The same things were measured in two ways. Each way mixes the same 10 hidden numbers, adds some noise and spreads widely along 7 directions of its own, which tell nothing about the thing.
Some things both ways: the first way, then the second way.
[ 24.4 -41.8  13.9   5.9  -9.3 -27.8 -13.9 -12.6  -1.5  38.1  -4.9   5.3
   7.5  21.3 -10.3   1.2 -14.0   8.9  10.3 -42.8   8.4  28.2  28.1 -17.2
  20.6  11.2]
[-15.0  44.8  46.9  20.7 -11.6   8.0   1.0 -33.1  40.1  52.0 -49.6 -48.9
  33.1   4.9 -24.5  34.4 -46.5 -16.1   1.7]

[ -0.3 -29.8  10.2  -9.3 -11.5 -43.0  -3.3  -4.8 -35.1  -9.6  -0.1  55.5
  45.6   9.4 -20.7 -27.3   0.9  27.2 -10.1  10.0 -19.3 -30.0   8.7   9.1
  22.1 -26.4]
[  7.0 -38.9 -40.3  23.8  -2.3   0.9  42.7 -19.9 -50.3  -7.2 -28.4 -12.1
  10.5  12.9 -11.0 -12.7  -1.1  -4.8  28.4]

[-16.7  12.4 -14.4 -10.3 -13.9  40.8 -27.6 -19.6 -25.7   7.4 -10.5  17.0
  -7.3 -34.4 -29.9   9.4  -1.3   9.3  -4.9  17.8 -28.2   2.5 -13.0  -6.9
   8.7 -18.9]
[  0.3  31.6  37.2   6.7 -20.9  15.9   4.7  -7.5  65.5  34.9 -23.2  -6.1
   5.9  -1.2 -60.4  45.2   4.4  34.3 -21.4]

[ -1.9 -49.1   5.5 -14.6  -9.6  -4.5  -3.3  -9.2 -39.1   0.1 -13.4  49.8
  23.0  10.0 -30.5 -29.1   9.5  37.0  13.5  26.8 -16.3 -11.8  -4.4   0.7
  31.8 -43.6]
[-18.1  39.9  21.3  10.0 -23.4  -9.4   5.3   5.8  41.7  -6.0 -36.1 -28.3
  28.7  14.4 -15.3  22.0 -10.7  26.8 -38.4]

[ 12.1  -9.3   2.3  -5.6  17.8   3.3   4.7  -7.0   5.5  25.2  -8.3   5.9
  -7.8 -19.9  10.1  24.3 -12.5  -3.9   0.8  -7.2   9.7  11.9  28.8   8.9
   6.1  17.2]
[ 12.7  27.2  25.3 -16.2  41.5  -0.9 -19.9 -16.5 -33.9  12.0  45.0   3.7
  -1.0 -65.6 -11.6 -24.2 -17.0 -55.1 -11.6]

[  9.1  33.8  15.6   9.6   3.9  54.1  69.3 -37.9   1.4  29.5   9.1  -2.0
 -19.7 -12.0  25.2  19.3   1.9 -43.2 -50.3  18.1  10.9  -3.1 -16.7  30.1
   7.1 -10.3]
[-11.6  -2.6 -31.0  10.3  24.8   1.2  22.3  -5.7 -45.5  -7.8   6.6   5.5
  39.5   6.6  -0.6 -38.2 -51.6  10.6  -2.8]

[  5.7   7.4   9.3  29.3  -1.8 -39.0   3.5  -3.3 -19.4 -28.8 -27.4  63.7
  28.5 -20.6  -6.9  -7.5  -3.8   3.8  -5.4  18.0 -18.9  -7.2 -13.2 -29.8
 -23.2  22.0]
[ 12.8 -54.1 -21.8 -11.1  20.3   8.1  20.8   0.8 -58.5   8.1  14.1   7.8
 -45.4 -25.0 -39.8 -41.4  -5.4   2.5  15.0]

[-13.6   7.6  -9.1  -9.3  -6.1  34.2   0.7 -17.5 -10.3 -24.5  -7.0  47.3
  -2.2 -41.2 -23.0  12.0  22.5   0.6 -30.4  54.3  -7.5 -41.2 -46.3  28.7
   0.5  -6.1]
[-31.5  33.2  20.5 -24.2  43.4  14.6 -20.1  -5.8  21.2  27.3   8.9  13.3
 -17.0 -19.8 -26.2  10.0 -17.4  22.0 -11.9]

[  5.9  18.1  20.3  25.3 -42.1  16.3  22.1 -34.2 -33.9  29.6 -24.5  37.9
 -10.3   4.5 -33.9  -9.6   0.0 -20.0 -18.2  37.1 -22.3  17.2   3.9  -7.8
   3.9 -45.5]
[-11.5 -12.5  23.2 -15.7  -1.4  49.2  -8.6 -10.9  13.1  22.0  -8.4  14.0
  -9.4  14.8 -60.8  15.2  -4.2  11.1 -14.0]

[-10.8  12.2   3.6  28.8   7.8 -17.7  -2.1   9.5  -9.9  28.3  -7.7  -8.1
  12.2 -32.3  -8.8  47.3  -9.9  27.1  26.1  -1.8   6.4 -13.8   9.0 -25.9
 -18.3   7.8]
[ -2.4 -25.1  22.6 -18.3  10.8  36.8  -6.8  -8.0  75.7  86.7  51.1 -38.0
 -16.3  36.3 -37.2  53.0 -19.5  -1.2 -31.0]

[ 18.1 -27.3  25.0  14.7 -44.3   6.8  25.9   0.4 -31.7  -8.1  -8.1  22.1
  -1.0 -12.7 -24.8  -6.2  45.6   8.5   6.3  26.5   0.3  -8.5 -20.4   8.1
  13.8 -62.6]
[-31.0  20.0   6.6 -25.8  61.6  29.0 -23.9 -43.1 -40.6  26.4  21.7  26.8
 -20.3 -37.1  15.8  -8.1 -30.9 -18.6  27.3]

[ 26.8 -47.4  22.6  -1.0 -20.7  17.1   6.9   3.5  -3.7  22.1  -0.8 -20.6
 -18.2  10.4  12.7  -1.3   4.1  -2.7   7.1 -54.3   2.3  44.8   5.7 -20.0
  23.4   2.5]
[-12.7  33.7  21.4  22.6   1.4  -7.0  -3.2  -2.2  10.3 -50.8 -25.6  14.9
  28.6  -3.7 -27.5  -3.3  35.8  -5.9 -28.2]

[ 10.5  -2.5   6.6  -5.5  13.4  -8.4  -2.4  23.5  -7.4 -34.1 -12.2  -2.4
   5.6  -3.5  19.5  -0.6  24.8  11.4 -20.0 -17.6  -8.1 -16.1 -26.1   1.1
 -16.6  37.2]
[-27.3  49.2  45.0  -7.2  29.9  -3.0 -22.4 -17.7 -17.2  17.7  15.8  -5.0
  18.4 -67.2  -9.7 -46.9 -46.2 -23.0 -10.9]

[ -7.3  18.3  11.1  21.4  16.1 -30.4  -4.1 -17.6  -7.1  19.9 -22.9   0.8
  12.9  16.9  -7.6  10.7 -29.8  13.8  -5.2  -4.0 -13.4   5.6  15.7 -21.1
 -14.6  25.6]
[ 17.6  -8.8  10.4 -11.3   1.4  11.1 -19.9 -31.6  11.7  38.9  10.6 -52.1
  -9.3 -22.4 -48.8  35.4 -23.1 -40.6 -10.9]

[  5.4 -70.0  -4.8 -17.0  22.4  -3.4  13.6  18.7   2.5 -21.0  10.7  30.5
  33.5 -14.2   4.8   1.5  -1.3  13.9  18.6   3.1  14.7 -11.7  10.1  36.0
  13.2   7.3]
[-42.3  50.7  61.7  -2.1   3.7   2.3 -28.1  -8.1  27.2  -4.3  -6.2  21.5
  17.1 -30.5 -24.3 -45.9 -39.2   0.8 -36.5]

[ 17.3   1.1  33.4  16.6 -15.9 -27.8  18.7 -48.3  -7.9 -44.2 -17.0   7.8
   9.4  20.6 -15.4 -14.8  18.9  -2.1 -38.6   9.5 -24.1  -4.9 -29.9  19.8
   5.4  -7.4]
[-25.5 -29.5  13.9  12.2  50.8  23.4  -2.9 -55.6 -49.4  60.4  19.9 -15.9
 -22.7 -49.8 -18.5 -31.5 -35.3  -0.5  39.6]

[ 20.1 -16.6  -2.7   4.2 -37.5  10.6  22.4 -15.2 -38.7   6.8  -6.1  23.8
  10.3  -7.0 -28.4 -12.4  26.3   9.2  13.6  30.4   3.9  12.5 -27.4   0.7
  13.6 -44.9]
[  5.0  26.3  18.8 -17.6  23.2  22.4 -41.0 -32.2  10.8  -2.0  -6.6  -2.5
 -12.2 -28.4 -67.5  42.6   1.4 -38.3  -9.9]

[  6.6  21.4  11.3  -1.2 -25.9  17.3   0.7 -32.0  -8.6  -7.1   1.1  22.7
 -13.2 -51.8 -22.3  29.3   1.2  -8.6   5.2  48.2 -12.7   2.9  -7.4  11.1
   7.3   1.2]
[ -9.8 -47.7  -6.8  40.2  16.0 -36.8  36.0   9.0   6.7  24.2  24.6 -75.3
 -10.9   8.7  -0.6 -23.6  -0.3  22.6 -18.1]

[ 12.2  -2.6  18.3  19.6 -24.2  14.0 -13.2  11.7  -9.3  40.5  -2.2  -0.4
 -15.3  -2.8 -12.5  15.0   4.7  -0.6  12.8 -17.8   2.7  14.4   6.0 -31.8
  -4.2   8.6]
[-18.3  26.0  35.3 -17.1  24.0  26.1 -30.8 -37.5  23.3  47.5 -12.2 -39.0
  -6.9 -10.3 -34.0  35.1 -42.8 -18.7 -11.5]

[-16.0  30.9  13.7   8.0  -8.8   4.5  33.0 -27.1  -7.7  18.2 -17.0  25.8
  -9.0  -1.6  -3.3  13.2 -15.7 -12.1 -43.9  40.6  -8.4 -16.3 -11.6  10.8
  -3.9   6.8]
[-24.0  50.2   7.6 -23.5  20.2  -0.7 -29.6 -17.4   9.8  -5.0  -3.8 -32.5
  10.8 -23.0  -4.0  15.9 -30.9 -48.5  -8.2]

[-19.7  55.0   5.5   3.2 -19.5  22.4  -5.7 -24.7 -13.7  30.0  -6.1  32.3
 -17.7 -30.1 -16.8  12.1 -31.3 -20.0 -14.2  47.9 -16.9   6.1  11.3 -14.0
  -7.3   5.5]
[ 29.1 -39.7 -34.1   4.3  -7.3  -3.2  12.3 -38.5  -6.3  -6.9 -47.2 -32.0
 -17.6  -4.7 -53.3   6.6  -7.9 -15.9   2.0]

[ -8.5 -22.8   5.1 -12.8  22.2 -31.2 -35.4  10.7  -9.1  -8.0  18.9  -2.2
  47.4   6.0  -9.6  14.4 -28.4  25.9   5.7 -32.5 -29.8 -21.0  36.3  16.3
   3.2  34.0]
[ -7.7  47.4  15.8 -19.6   9.8  21.5 -13.7 -39.9  15.7  16.6 -32.5 -52.1
  -3.8 -29.2  14.9  50.1  -8.0 -55.3  17.7]

[ 30.0   0.3  42.6  40.4 -10.5  15.8  26.1 -44.0  21.6  25.5 -20.1   1.2
 -42.8  -0.9   9.2  11.3  -0.3 -27.0  -4.2  -9.8  15.3  43.1 -10.7 -33.8
   5.1  16.9]
[  7.3  -6.5  26.0  27.1 -22.4 -32.1   3.3  16.1 -13.4  -6.8  -2.1 -27.4
   9.8   8.7 -57.9  -7.9  -2.8  13.4 -42.2]

[ -5.0   2.8  -3.6   8.9  14.2   4.4   5.4  -9.6 -35.4 -31.8  -4.3 -16.2
  40.5   7.2 -18.7  -9.9  12.0  24.0   5.3   4.3 -29.7  -7.5 -18.0  13.3
  -9.5 -31.8]
[ -6.2  40.6  29.1   4.2 -44.3  20.5   1.6 -20.9  40.7   8.2 -46.0  19.6
  28.8   4.7 -18.2  26.2 -26.0  23.6 -10.8]

[  7.2   5.4  37.3  32.2  19.8 -14.9  54.1 -44.3   2.7 -28.8 -11.5 -35.6
  12.7  14.1  24.1  -0.9 -13.3  -6.8 -16.5 -18.8 -13.0  25.1  -6.6   0.8
   0.3 -10.0]
[-24.4  70.4  72.2 -17.4 -15.1  18.9 -14.0   9.5  73.0  15.1  -2.0   0.8
   6.5  -9.6  -3.1   9.9  -1.7 -21.1 -38.9]

[ 32.9 -20.0  43.8  32.5 -19.2 -27.0  15.5  -5.2  13.7 -18.0  -3.4 -10.0
  -7.1  10.0  19.9   1.7  15.6  -6.3  -7.0 -44.8   8.6  19.7 -29.6 -35.1
  -3.7  41.1]
[-22.1  10.2  33.6  23.8   8.0  -3.1 -14.7 -30.1 -48.6 -18.3 -25.4  -0.7
  -1.3 -29.3 -38.4 -34.6 -12.9 -20.6   8.4]

[  6.2 -40.5   7.7   1.9  38.5 -34.8  11.1 -13.0   8.1  13.0  -3.7  27.6
  30.8  -5.8   6.8  19.0 -22.7  21.8   7.7 -13.3  12.4 -14.1  26.1   8.9
  15.3  22.0]
[ -7.6  40.1  48.2   1.6 -18.0   5.1  -1.2   9.8  11.3  19.0   9.9 -12.7
  29.5  -3.1 -16.1  -5.5 -29.3 -14.3 -31.4]

[  8.3 -20.4   7.2  -6.2 -25.8  39.0 -23.6  -2.4 -20.5 -10.7  14.4  22.5
   0.0 -32.4 -40.9   1.2  27.7   7.8  30.7  37.2  -9.3  -7.8  -8.1  17.8
  12.9 -34.8]
[-34.7 -13.0  56.5  18.8  31.2   8.1 -12.3 -14.8  -6.2  29.0  20.8  -6.0
 -22.3 -21.0 -27.0 -46.8 -22.7  42.9 -31.6]

[-21.6  41.6   5.7   3.8 -48.3  39.7  -4.7  -8.9 -26.6  21.7 -12.7  16.6
 -29.9 -35.1 -27.2  17.8  -2.5 -14.0 -19.2  41.1 -25.2   3.3  -7.9 -11.0
  -6.0 -23.0]
[-36.6 -10.1 -13.0  22.2  18.5  -8.2  30.8 -12.9  28.8  11.0 -20.4 -14.6
   7.7  21.0  21.8 -18.8 -17.8  35.9   1.2]

Other things, the second way, with their names:
Q419: [-27.3  21.1 -13.8   1.9  -5.9 -12.9  15.2 -29.9  13.9  20.5 -24.1   1.0
   2.9  -9.6  37.3  12.7 -20.0  10.7  32.8]
Q858: [-25.5  29.3  62.9  -6.1  15.0  25.9 -23.0 -21.3  45.9  -2.6 -23.9  18.5
  -9.0   5.1  -8.3  -9.5  -9.0  -8.0 -42.9]
Q270: [-44.7  63.5  31.1 -21.6  60.0  -8.4 -25.3  -4.8   0.8  18.9  25.4  -6.3
  -6.9 -28.7  45.8 -10.3 -44.8 -16.9  -7.4]
Q338: [-73.6  21.7  73.1  -1.2  74.8  24.4 -30.3  11.5  12.5  -1.3  39.0  38.3
 -19.7  -2.1  -7.0 -63.9 -12.7  21.7 -43.3]
Q793: [  2.1  25.5  -5.7 -20.1   4.4 -21.5 -13.7   3.6  -9.7 -18.5   4.8   5.7
  13.7  -7.4 -15.4  10.8  -3.3 -31.8 -19.6]
Q837: [  9.0 -13.9   5.0  -3.9  -2.8  -4.9  21.5   4.5  30.1  28.8 -44.0 -53.0
 -11.6  19.7 -38.0  14.0 -15.8  18.8 -31.4]
Q195: [-18.0   0.6  31.5  28.5   9.6 -25.0  -3.0  -2.6 -23.6  20.8  26.5 -33.7
  24.8 -17.8 -16.3 -35.9 -42.1  15.1 -31.3]
Q439: [-13.9  56.3  50.8 -20.1  26.5  20.2 -10.4   3.0  10.2   6.9  -1.6  10.7
  -1.2 -36.9 -13.0 -29.1 -32.5   7.7 -39.4]
Q25: [ 21.7   3.6 -17.8 -19.5 -16.2  23.1  12.0 -42.1  -6.2  -3.7 -56.3  16.8
  12.5 -16.5 -18.8   6.8 -17.7 -12.4   6.6]
Q818: [-12.3  14.1 -23.0 -15.0  44.3  26.4  23.8 -13.0 -27.2  -4.7 -19.7   8.9
 -14.1 -13.3  32.7 -10.5 -16.4  20.9  13.9]
Q908: [-34.7  35.3  53.4  20.5  14.7   2.2  -8.7   9.2 -44.5  -3.4  25.8  15.5
  11.3 -24.3 -10.6 -32.4  -7.9   1.3  -4.5]
Q457: [-55.8  78.7  76.3   8.2  20.4  -4.6 -34.7 -34.2  -0.5  16.4 -17.0  -8.6
  29.3 -49.0  13.0 -25.8 -46.9  -5.5 -13.0]
Q146: [ -3.1   5.0  34.5  16.8  15.9 -26.0 -18.8  -4.1 -21.1  18.7  45.5 -49.4
  -3.0 -32.2 -30.3 -16.6 -28.3 -22.0 -29.4]
Q52: [ -1.0 -12.6  -2.0  -3.2  29.3 -18.2  -6.5   4.1 -15.6  -2.0  31.1 -59.1
 -29.7 -31.4 -20.9  -6.5  12.7 -44.4  -9.3]
Q952: [ -3.7  14.9  22.4  20.3 -54.7  -3.3   6.3   3.4  14.4   2.2 -19.3 -30.6
  33.9   9.3 -74.3  11.9  -7.9 -18.5 -12.6]
Q743: [-21.9 -16.3  10.7  23.6 -28.3 -11.7  11.4 -11.9  -6.5  28.6  16.9  -7.4
  12.8  29.7  -4.1   8.4 -13.9   5.1   8.1]
Q575: [  2.8   4.9  -1.7 -13.8  40.0 -22.3 -12.8  20.0 -20.0 -12.8  57.2 -14.5
 -18.0 -20.0 -11.1  -8.7   4.2 -12.0 -40.6]
Q590: [ -9.0 -21.1  -5.0   3.1  17.7  -1.2   8.0 -27.0  -4.6  21.1 -11.0 -21.1
 -16.8  -7.6 -21.4 -15.6 -22.2   2.2   3.3]
Q167: [ -4.0   8.4  14.9  -7.1  39.2  -6.5   0.2  27.9  -5.0 -14.9  48.5 -20.2
  -7.7 -27.7 -16.9 -25.0  27.8 -27.4 -36.1]
Q487: [ 26.7 -15.8 -30.8 -34.6   8.5   8.6  -7.0 -41.5  11.5  25.6 -18.8 -10.7
 -20.0 -15.3 -32.0  52.6   4.7 -12.2  -1.6]
Q870: [ -7.0  19.8  20.8   5.7 -13.8   9.6   4.9 -11.9  16.8 -24.6 -56.2  -0.6
  -4.0   2.6 -17.0  19.7  29.6 -10.1  -3.1]
Q332: [-16.7 -37.7 -29.1   8.6  42.2 -18.2  16.3   5.1 -26.6  22.6  49.2 -71.6
 -15.6   9.8  18.6  -8.6 -18.8  -0.4  -7.0]
Q494: [-18.8 -16.5 -24.8  14.1  -1.1   5.2   3.2 -32.9   7.4 -12.7 -29.5  -0.7
  17.2  16.5 -16.2   1.3 -28.1  34.1 -10.3]
Q724: [ -1.0  -7.4  20.2  -5.1  -1.8  12.8 -24.5 -25.3  44.9   5.3 -27.8  -7.9
   2.6   1.7 -63.7  21.3  -5.7  21.8 -47.6]
Q885: [ -0.2   3.3   3.9 -12.4  51.5  11.6  -1.4   8.9   4.8   9.0  17.0 -36.8
 -14.9 -12.5 -25.5  14.9  13.1 -18.0 -20.0]
Q981: [-15.2  24.3  30.3  17.5 -11.4  -5.4  13.8   7.7  60.8   8.3 -63.0 -29.7
  17.9  38.3 -25.3  24.7 -14.5  58.0 -50.9]
Q939: [-24.2  49.8  43.2 -42.1  20.2  49.2 -21.9   8.9  54.6  24.3  -4.6   5.1
  -5.9  -1.2 -37.3  30.4  -2.8   1.4 -36.2]
Q800: [-28.3  12.7  15.3 -19.5  81.3  14.6 -18.2  -7.8  34.1  40.2  32.8 -48.9
 -28.8 -10.8   3.9  22.3 -16.6  11.3 -30.9]
Q735: [-58.8 -23.3  25.4  44.8  28.3  -3.6  15.8 -20.4 -31.3  29.2   1.6 -22.8
   3.1   7.0   9.7 -56.7 -49.2  49.6   8.1]
Q147: [  1.2   8.8  18.3  21.1  -0.8   8.4   2.1  -8.8 -33.2  -4.0   0.1  -3.5
  24.1 -25.8 -46.6 -12.8 -14.0   0.2  -5.2]
Q424: [-18.9 -51.5   1.2  47.1   9.2   3.0  28.2 -11.9 -41.9  -0.6  -5.8  14.5
  12.1  25.2 -16.6 -42.4 -15.7  50.1   0.0]
Q369: [-33.4 -26.9  43.4  31.2  27.8   6.1  18.2  10.4   0.1   4.3  -6.2  -6.8
  -1.3  -3.2 -23.3 -81.6 -24.4  45.6 -36.4]
Q302: [  4.4  -1.2  -4.8 -16.0  22.0  23.3  18.4 -10.9  -8.9   3.9  -3.9   6.8
   4.5 -22.2 -12.4 -20.8   2.2 -14.7  -2.8]
Q318: [-14.3  29.7  45.3   8.2   8.1  -6.4   2.7   6.6  25.9   3.8 -21.6 -13.3
   9.6   4.8 -22.9  -4.6  10.3 -36.2 -18.5]
Q471: [  2.9 -10.4  10.7   7.9  20.8 -13.5  -6.3 -23.7   1.4  38.4  19.4 -65.8
 -10.6 -21.4 -31.7   7.0 -28.3   4.1 -28.6]
Q763: [-17.9  -4.1  15.9 -20.5  44.4  28.2  -8.6  -2.3  11.7  29.6  28.0 -23.4
 -36.0 -13.6  -8.5  13.6   6.2   8.9 -16.9]
Q893: [-18.1 -22.6  -0.3  26.9  -2.9  -9.3  19.7 -35.6  19.5  51.2  -5.9 -61.4
   2.6   8.5   6.1   0.7 -40.9   4.6   7.5]
Q560: [ 22.1 -30.9 -35.1  37.4 -44.5 -46.0  26.3   3.4 -27.0 -11.5  -3.8 -47.5
   8.3   0.9 -46.4  22.1  12.7  -2.3  12.9]
Q567: [  2.0   6.0 -13.3  11.0  10.5 -41.7  18.8  30.6  15.1  17.0  24.3 -74.7
  -0.6   9.8 -14.7  27.8   2.7  -6.8 -20.7]

Some of these things the first way, each followed by its name:
[ 11.6  22.5  34.4  37.4  31.8 -20.9  38.1 -10.2  15.6 -39.1 -19.9 -30.6
  -0.3  22.5  36.2   0.3  21.4  -1.7 -40.1 -23.9   6.5 -12.8 -44.8  -5.0
 -29.9  35.1]  Q793
[ 20.9 -25.9   3.2  12.9 -46.9  -1.2 -16.0  -2.8 -42.1  29.1 -14.2  38.2
   8.1   0.5 -52.1 -10.8  20.1  13.2  27.1  18.0  -8.6  14.9   5.2 -15.8
   9.6 -43.9]  Q424
[-11.8 -16.3   3.5 -11.0  40.4 -41.4 -19.3  16.7 -17.5 -21.5  -6.1  18.6
  46.8  14.8   6.1 -18.3 -13.9  36.2  -2.8 -15.0 -22.0 -28.9  19.9   4.3
  -3.1  18.7]  Q25
[ 11.7 -44.6  25.8  30.4  18.4 -36.2  35.8 -21.0  22.0  -0.1 -21.9  20.1
   6.2  -0.4  13.7  21.5  -6.3  15.6  -0.8 -12.2  27.0  -0.9 -17.7 -14.9
   6.4  29.7]  Q270
[ 14.9 -34.8  11.3  -2.0  10.0  29.1  25.5 -12.5 -17.7   6.4   8.4  20.8
  12.4 -10.4   7.5 -18.1   2.9   0.6  16.2  -2.5   1.2  16.7   4.3   0.6
  27.0 -32.5]  Q439
[ 21.4  -7.8  16.0   6.5  16.3  11.0  13.5 -20.9  -2.9 -20.0   1.8  -9.0
   8.8  11.1  -4.3  -3.4  25.0   2.9  -6.5   5.8   1.6  -8.3 -19.5  28.3
   1.9  -2.9]  Q195
[-17.4 -43.7  10.2  11.5 -13.9  -9.3 -23.0  15.1 -19.9  11.3  -0.4  20.2
  30.2   5.9 -49.9   3.7  -3.4  18.1  16.9   7.8 -15.6 -18.2  44.0  26.4
   4.6 -53.6]  Q743
[ 21.3 -40.4   3.1 -13.0 -30.4  30.5  -3.9  27.0 -14.3  -7.6  30.8  29.8
   7.6 -57.0 -15.9  14.4  24.0  -5.3  40.6  21.5   8.5   0.0  12.9  25.5
  14.3 -23.3]  Q590
[  1.6  20.0   7.8   8.8 -10.9  10.7  38.3 -12.2 -26.2 -34.8  -0.8  -0.7
  10.7 -24.7  -5.0  12.4  34.7  18.5  -5.3  46.7  -4.6 -29.6 -65.3  10.9
  -7.4  -8.8]  Q494
[  9.3  14.0  33.3  21.7  -4.1 -38.9   5.2 -44.9  -6.0   2.6 -35.0  59.5
  -8.6   3.6  -4.9 -18.2  -9.5   8.4 -14.2  28.2  -5.2   0.7 -16.7 -43.5
   6.3  19.8]  Q837
[ 20.3 -15.1  34.5  28.2  25.5  -9.4  50.2 -58.1  26.5  -4.2  -4.2  -8.6
  -0.1   4.6  15.4  17.6 -13.4  -9.4  -4.6   0.3  19.4  17.6 -10.9  10.1
  12.9  17.8]  Q146
[  4.3  -2.2  14.0  14.2  19.8  10.9  13.0 -27.4  20.9   1.9   1.2   2.1
   0.1 -15.7  14.9  25.2 -18.6 -14.6 -19.5 -21.3   1.0   5.8  -4.5  -0.2
   1.2  39.4]  Q567
[ 15.3  -6.8  -7.6   5.1 -51.6  -1.8   6.7 -20.3 -36.9  -2.9 -28.2  62.5
   0.6 -54.0 -43.5  19.1  15.1   4.0  15.4  61.4 -15.6  11.0 -16.9  -3.1
   4.4 -19.8]  Q560
[  6.9 -18.1  12.0   6.0  -7.8 -32.6 -35.6   4.1  -6.2  -7.0  -4.9  14.7
  17.1  -8.3 -13.1  10.7 -13.8  17.1  11.4 -26.3 -20.0   6.0  11.1 -23.3
  -3.1  39.7]  Q870
[ 12.6   5.1  21.2  14.1 -21.5  20.9  -1.8 -34.2 -34.5  -0.2 -12.7  10.8
  -2.2  24.4 -27.1 -41.5  24.9  11.6   2.2  16.0 -16.8  14.6 -37.3 -27.4
  12.5 -42.8]  Q981
[  2.5 -10.4  32.5  28.5 -23.4  -5.4  15.7   4.8 -25.2  22.5  -8.2  12.2
   6.1   8.4 -10.0  -2.7   0.2   9.2   9.0  -5.6 -12.7   3.2   4.3 -31.6
   2.5 -21.5]  Q332
[ 19.6 -12.4  34.1   5.7   4.0  15.4  20.9 -36.7  19.3  -2.8 -15.6   8.0
 -31.9 -20.2   2.2  21.7  -0.8 -19.3  -7.0  22.4   1.8  18.4  15.6  25.8
  14.8   4.3]  Q487
[ 26.8   3.8  41.6  12.3   3.8 -16.9  59.9 -48.2  -1.8 -17.5 -21.0   5.5
  -8.4  11.1  32.1 -12.6  -0.3 -19.6 -39.3  -5.4 -10.8  22.0  -6.4   4.1
  17.4  -0.7]  Q302
[ 12.9  -6.4  29.8   6.5 -11.2  25.4  16.4 -26.6  -3.5  10.0  -2.5   4.6
 -23.9 -20.9  -3.3  10.4   9.3   3.1  14.0  20.5   4.0   9.8 -13.9  -9.3
  20.3 -10.8]  Q471
